The rows of a group lie close to one hidden flat surface of 9 dimensions, which may be shifted away from zero. Surfaces can cross.
In the rows, 128 means zero.
Known rows, each followed by its group:
[112 141 164 134 108 152 147 148 178 109 139 159 173 129 147 114 140] => Q701
[159 143  92 124 127 155 160  97  83 151 148 107 130 145 171 160 103] => Q701
[131 126 129  94 109 178 132 107 139 147 145 113 143 147 122 111 129] => Q72
[149 123 141  72 113 176 159 124 149 165 127  34  96 137 114 143  87] => Q201
[115 160 157 130 190 142 163 157 122 145 128  77 101 124 113 170  57] => Q250
[140 107 115 148 133 110 139 121 125 127 176 125 107  98 108 132 108] => Q72
[153 127 116 116 111  99 186 154  66 145  81 144 124 149  67 137 167] => Q386
[143 136 134  95 128 152 163 113 121 152 129 101 147 149 129 124 124] => Q201
[117 133 121 156 125 134 128 131 127 114 168 162 109 135 141 121 128] => Q701
[134  52 167  85 136 137  43 184  92 104 108 130  97 105  60 128 146] => Q386
[130  76 127 115 146 105  83 107  95 139 128 103 136 105 105 130 134] => Q386
[119 139 138 143 129 109 133 149 116 137  93 132 116 103  98 115 110] => Q386
[112 193 136 124 163 147 152 137 168 116 169 180 113 167 152 106 158] => Q201
[139  83 126  84 110 140 111 131  98 127 100 126 211 163  75 142 135] => Q386
[134 120 122 137 105 123  93 133 115 109 121 158 179 105 132  87  64] => Q624
[130 131 147 134 177  48 149  93 137 159  98  87 129  72 135 101 167] => Q250
[111 129 156  97 113 146 126 109 191 137 115 103 148 138 129  88 156] => Q250
[105 163 103 134 204 129 150 104 144 165  86 112 166 115  47 165 155] => Q624
[147  69 178 126  96 136 124 151 126 114 127  99 187  80 137 141  85] => Q833
[103 117 171 149 171 137 113 175 156 124 116 118  76  67  75 143 137] => Q624
[129  91 155  97 125 132 102 143  97 140  95 116 144 114  90 103 122] => Q701
[112  91 155 133 162 122  77 135 126 106 165 165  98 102 119 114 193] => Q201
[161 107 116  99  95 126 101 142 130 102 138 134 124 149 140 130 122] => Q833
[144  99 131  79  73 124 103 118 100 119 155 107 123 182 175  72  74] => Q624
[121 147 165 167 175 116 111 162 136 109 130 129 107  71 179 149  93] => Q250
[129 154 132 126 110 184 170 121 144 167 140  78  52 121 144 129 104] => Q386
[123 147 134 161 143  92  96 142 144  89 140 192 123 112 168  95 136] => Q833
[132  43 130 137 105 115  68 127 139 111 141 106  88  82  98 145 171] => Q201
[127 110 127 173 128  81 138 112 142 126 158 151 150  75 107  86 122] => Q72
[131 114  98 125  84 173 156 100 137 130 181 137 149 168 130 142 140] => Q386
[113 161 151 149 167 131 122 131 184 119 113 111 137  97 181 154 119] => Q250
[154 148  83 111 120  80 154  95 137 145  91  82 110 160 137 145 149] => Q201
[183 109 147 122 159  96 152 164 145 109 134 129 125  99 118 193 207] => Q386
[121  67 157 105 141 101  81 139  88 130 100 108 155 111  85 125 122] => Q833
[154  93 157 114  84 183 100 141 124 115 195 160 119  84 168  85 123] => Q72
[101 146 139 138 119 119 116 133 150 141  79 107 104 115  99  92  98] => Q72
[140  77 123 118 110 100 103 135 129 107 148 126 123 139  93 133 138] => Q833
[161  48 138 129  90 140 176  95 104 139 183  85 183 119 154 184 168] => Q833
[ 96 117 116 123 140 106 146 113 136 158 120  87 118 155  37 114 106] => Q624
[104 124 151 134 162 146 101 135 149 136 134  83  66 101 133 148 111] => Q250
[ 76  95 112 136 114 115 107 118 168 119 129 150 157 177   7 108 147] => Q201
[ 88 164 110 184 147 117 135 132 150 107 146 161 154 148 131 138  75] => Q701
[115 142 141 177 172  84 148 120 155 120 166 139  87  90 149 130 163] => Q701
[123 123 141 125 137 126 123 124 102 118 124 157 151 129 164 119 158] => Q701
[116 114 132 106 204 120  55 130  82 149  86 122 101  81  84 129 154] => Q624
[155 129 109 107 152 124 129 111  95 149 109  97 138 120 143 155 117] => Q701
[150 112 115  93 157 144 110 112 100 132 162 129 145 143 130 150 155] => Q72
[115 114 154 130  95 147 149 128 125 148 136  89 139 115 118  93  51] => Q833
[111 149 116 116 150 134 137 118 141 135 113 130 132 162  92 142 165] => Q386
[148 147 117 104  80 156 145 135 171 117  86 114 202 160 144 147  94] => Q201
[132 108 108 111  97 112 109 118 140 124 105 115 131 145 109 136 150] => Q201
[137 124 124 107 108  86 166  99 127 139 137  86 141 179 146 109 104] => Q624
[146  75 119 134  99  99 112 115 136 133 126  84  97  93 109 143 142] => Q201
[ 94 146 104 123 172 109 164  86 127 174 132  84 110 176  78 143 142] => Q250
[149 129 130 110 126 154 143 126 123 152 130  70 106 118 130 147  88] => Q72
[152 101 109 114  96 110  73 153 135  89 163 153  62 149 118 105 130] => Q833
[100 133 159 105 128 161  89 152 136 123 119 130 112 138 124  85  85] => Q833
[151 104 130 135 120 118 126 149 116 102 146 166 136 117 126 148 180] => Q386
[102 116 137 149 108 140 124 138 170 129 157 122  94 117  75  94  86] => Q72
[149 119 119 118 117 101 168 106 125 159 122  95 159 123  84 125 132] => Q701
[127 125 119 119 112 157  80 127 135 120 143 145 136 122 130  95  80] => Q624
[137 129 105 139 135 103 148  74  93 168 108  87 160 104 157 123 107] => Q386
[126 108 128 132 112  92 109 124  84 143 126 115  92 119 105  70  71] => Q833
[ 86  95 156 144 123  91  71 163 136  80 160 174  70 141 105  77 136] => Q624
[ 91 159 136 146 108 145 128 154 200 107  99 151 181 142  94 109  76] => Q72
[123 108 134 125 105  74 122 129 108 116 110 124 166 149 117  89  81] => Q624
[130 142 144  62 127 173  66 163 126 110  98 143  87 168 153 112 146] => Q201
[157  59 131 105  74 126 129 122  79 150 154 130 101 108  83  77 164] => Q701
[153  92 152 109 165 155  63 172 122  92 157 139 133  98 130 160 101] => Q72
[165 164  87 101 146  70 113 127 142 108 101 133 121 167 146 122 132] => Q833
[152 134 131 110 116 120 197 152 105 150  99 113 105 145  60 152 154] => Q386
[ 87 123 105 183  88 130 156  95 177 136 167 112 111 133  98 120  88] => Q250
[156 156 116  99 183 113 171 110  20 152 107 141 170 168 176 157 153] => Q250
[138 135 136  94 108 122 114 117 140 117 139 115 137 164 177 102 103] => Q624
[122  94 153  77 133 152  73 143  65 133  97 124 134 134 119 116 129] => Q701
[115 151 148 107 198  83 140 137  82 133 102 149 164 159 103 130 140] => Q250
[132 128 110 127  75 180 172 119  83 137 192 150 112 179 160 118 118] => Q250
[127 148 111 169  97 107 209 101 119 135 138 150 214 149 149 124  93] => Q701
[119 101 151 139 125 107  95 134 123 126 126 143 147  86  90  78 100] => Q72
[122 103 137 138 136 118 140 130  98 142 143 114  77 115 102 128 151] => Q624
[157 116 137 122 147  88 145 114  50 153 142 124 109  97 143  90 127] => Q201
[124 100 132 132  79 166  99 108 133 140 102  76 143  89 178 132  74] => Q250
[125 157 139 128 166 114 139 107 152 129 125 129 160 130 172 137 161] => Q833
[ 91 128 127 123 117 125 103 140 145 130  89 133 139 153  62  99  92] => Q72

New rows. What belongs after each?
[ 90 117 135 169 130  93  91 164 106 114 111 180  59 102  61  78 136] => Q386
[114 146 105 115 123 148 109 114 130 119 124 169 179 172 125 108 126] => Q624
[128  79 178 119  96 106 147 141  94 143  99 110 174  99 105  81 111] => Q701
[139 114 119 124 147 130  88 131  77 124 133 139 106 115 144 130 127] => Q701
[124 131 132  81 143 176 134 132 162 135 129  98 119 167  95 167 165] => Q386
[ 98 117 136 132 142 120 127 145  87 126  88 162 162 139  65 132 164] => Q624
[115  90 171 148 103  88 134 164 127 103 167 125  47 124 128 100 131] => Q624
[122 155 104  99 119 157 141 119  87 135 107 176 145 196 135 131 196] => Q386
[139 118 154  75 147 167 133 116 144 145 116  92 191 129 132 161 147] => Q201
[129 167 148 128 125 107 105 167 163  88  82 169 170 131 152 105 101] => Q201
[155 147 147  95 115 167 146 132 162 143 126  78  97 131 161 143 104] => Q201
[126 118 120  71 140 146  88 110  95 149 109 101 128 161 104 108 115] => Q624
[154 132 187  81 161 131 160 141 106 160 133  79  87 108 145 106 133] => Q250
[129 130 103 102 128 127 164  85 125 157 133 100 140 177 100 136 159] => Q201
[ 99 130 134 104 174 122 111 129 110 135 107 134 114 164  81 136 189] => Q624
[143 114 162  84 124 187 122 135  95 137 154 131 148 128 155 118 135] => Q201
[148 136 144 126  90 115 158 110 101 168  69  83 135  70 172  84 100] => Q72
[ 88  93 154  96 137  61  91 140 122 112 105 113 107 187  69  83 125] => Q624
[ 97  99 148 125 122 130 112 150 133 131 143 119  71 138  67 107 119] => Q624
[107 160 128 104 150 186 101 123 180 108 165 151  96 169 158 130 169] => Q624
[123 150 162 126 146 148 128 153 185 111 140 136 140 113 142 123 119] => Q201
[142 184 103  99 121 150 170 108 163 130 117 132 180 195 168 147 155] => Q201
[137 121 132 124 100 163 147 161 132 112 162 160  77 149 104 140 175] => Q386
[109 121 130 133 174  97 125 120 180 134 145 108 141 108  53 120 115] => Q72
[124 110 146 146 161 112  79 145  66 114 126 143  89  92 171 131 130] => Q250
[107 133 139 163 110 100 196  97  98 138 135 155 194 152 169 107 139] => Q701
[115  94 169 147 127 147 131 122 117 123 167 133 137  86 172 128 144] => Q833
[ 95  72 178 138 107 160  92 142 108 118 159 143 133 103 119 100 121] => Q833
[118 140 112 136 118  82 143 104  90 160  60 109 149 122 110  94 114] => Q72
[124 183 142 105  90 207 129 134 169 127 113 146 116 145 213 108 148] => Q72
[102 157 116 170 150 106 139 115 205 103 196 155  78 142 145 119 161] => Q624
[160 142 106  55 100 158  85 149 161  94 117 141 140 214 139 142 136] => Q833
[121  86 143  89 161 136 107 104 106 143 120 116 179 131  83 134 174] => Q201
[159 124 129 106 116 148 130 119 113 125 139 120 131 130 177 136 161] => Q201
[ 94 114 191 135 181 117 123 132  98 143 135  92  73  96 189 125 146] => Q701
[119 151  95 148 123 143 190  91 114 160 141  86 151 166 131 166  85] => Q250
[141 111 159  85 102 201 116 142 138 126 152 118 142 131 153 134 131] => Q201
[118 147 142 152 160 109 139 134 184 117 160 142 117 106 130 124 152] => Q201
[174  74 152 101 120 121 127 123   4 163 150 108  88  77 157  89 112] => Q201
[165 116 123 109 130 129  82 164 144 117  90 123 145  83  62 126  84] => Q701
[140 104 134 117 106 164 144 115 153 139 170  95 105 118 129 146 145] => Q201
[135 145 173  95 203 145 158 121 115 176 176  77  50 104 128 106 128] => Q201
[137 140 123 149 158 101 159 112 159 139 145 107 105  97 119 141 148] => Q701
[153 125 136  90 130 116 133 162  78 118  71 169 169 155 106 149 194] => Q386
[122 140 152 139 150 125 133 129 143 130 145 118  87 102 163 123 141] => Q250
[140 125 118 118 112 115 124 121  58 159  69  85  78 115 151 124 104] => Q72
[104 120  93 104 136 131  68 100 123 133 151 134 110 164  91  80 104] => Q624
[130 114 152 121 165  44 125  86 130 149 105 108 121  83 133  73 204] => Q250
[145  93 148  71 140 153 101 113  86 167 116  66 103 103 109 116 118] => Q72
[152 115 122 103  94 161 127 142  76 142 108  85 107 130 146 148  65] => Q72
[117 130 106 129  70 133 117 141 162 105 130 154 112 173  96  99 107] => Q201
[144 147 135 124 163 105 205 123  69 155 158 125 119 152 135 126 130] => Q250
[ 97 112 161  92 102 183  49 151 135 106 105 156 136 141 145 100 134] => Q250
[157 156 156 106 124 184 157 152 171 129 115 100 138 115 177 167 120] => Q386
[135  99 139 139 150 123  97 125 126 120 182 148  89  79 139 106 153] => Q72
[146 124 103 133 146  96 160 110  80 148 137 133  79 125 123 144 202] => Q386
[146 132 133 114 168 117 131 109 112 143 136  98  92 109 170 144 160] => Q624
[102  98 161 143 137 125 153 104  86 165 140  95 139  89 134 102 108] => Q833
[103 152 136 104 176 159 120 125 145 145 124  78  97 148 113 159 108] => Q701
[125 139 141 171 145  83 141 147 212 111 122 146 156  80  75 116 120] => Q701
[159 128  72 134 146 105 111 123  98 134 113 118 133 111  84 154  76] => Q701
[ 66 152 140 169 147 135 149 124 163 112 170 159 112 159 139 122 137] => Q701
[146 126 160 113 107 130 223 136 106 152 119  83 137 158 144 173 165] => Q624
[143  65 190  98 126 166 102 137  77 139 134  81 130  69 174 141 122] => Q833
[126 116 123 129 105 125 127 118 108 145 119 119 122 126 110 100 110] => Q72
[132  99 131 130 128 152 113 134 145 114 192 137 126 115  94 123 109] => Q72
[150 105 134 137 127 112 134 116 145 133 146  96  99  89 149 147 152] => Q201
[155  78 146  52 118 203 110 131 101 154 137  55  86 134 121 161 132] => Q386
[125  93 143 108 105 142  76 149 139 107 114 127 119 127 113 125 133] => Q201
[169 138 114 140 117 110 174 111 120 140 123 121 185 101 159 140 119] => Q701
[106 158 126 149 132 149 150 124 161 111 161 158 139 153 154 134 140] => Q701
[112 140 108 152 129  93  95 130 145  83 145 213 124 153 145 110 199] => Q201
[103 104 129 161 132  71 152 120 106 125 172 147  55 148  99 113 186] => Q624
[111 132 207 124 192 158 110 172 152 116 172 151 108  73 120  88 110] => Q201
[127 170 136 133 170 130 173 117 149 137 177 145 114 127 152 117 157] => Q201
[126 101 188 190 130  96 115 152 127 106 143 151 154  26 190  99  94] => Q833
[159 119 154 108 159 137  94 148 111 129 118 105 111  85 168 148 117] => Q72
[134 108 151 121 149 153  77 135  86 127 110 102  93  81 209 155 116] => Q250
[115 157 143 130 100 177 123 161 146 124 103 146 123 121 135 110  89] => Q386
[111  95 148  67 125 173  75 105 107 158 112  70  73 144 128 113 153] => Q250
[130  99 116 136 136  98 114 107 111 125 144 145 128 118 127 126 190] => Q201
[106 107 151  78 111 198  81 139 107 133 128 113  96 160 125 116 118] => Q250
[148 154 169 122 170 116 170 137 140 140 136 101 109  97 175 131 125] => Q250
[111 112 145  83 155 151 111 104 126 173 113  44  72 130 112 133 134] => Q250
[144 151 127 124 121 133 169 143 112 137 111 139 118 133 128 145 162] => Q386
[113 126 153 114 146  75 118 133 148 108 127 122 105 163 140 108 140] => Q624
[109 104 135 140 143 111 103 125 160 115 154 139  88 116  88 120 159] => Q201
[132 106 170  79  85 187 118 163 113 121 132 108 109 157 144 119 107] => Q624
[ 46 100 176 144 132 160  72 162  98 113 152 140  65 151 111  97  76] => Q701
[ 87 130 148 179  94 139 148 144 192 112 177 144 122 114 100  82  58] => Q833
[ 94 141 133 135 143 169 115 128 145 126 149 126  88 143 147 149 132] => Q250
[112 100 129 111  89 135 125 122  94 158 135  88  95 146  72  73  51] => Q833
[101 105 116 123 129  45 119 110 103 118 117 139 144 182  89  81 124] => Q624
[120  80 130 100 102 149 141 109 103 160 151  91 120 147  57 107 108] => Q201
[102 118 190  92 166 144 114 128  54 148  99  91 127 133 204 133 126] => Q701
[189 119  98 123 105  76 129 130 123 112 143 123  95 127 157 123 113] => Q833
[103 131 173  96 132 181 120 141 121 130 130 118 129 151 166 131 125] => Q701
[152 103 166 126 119 120 142 145 112 148 131  80 115  71 121 101  59] => Q201
[137 119 151 131 123 163 116 149 118 121 156 118  86  97 167 128 100] => Q701
[144 126 131  93 124 133 101 127 117 130 122 109  70 136 149 125 155] => Q201
[117 100 137 150 131 104 102 113 121 129 148 123  73  78 149  98 150] => Q250
[154 127 141 118 149 139  89 144  86 118 122 133 111  89 189 139 124] => Q701
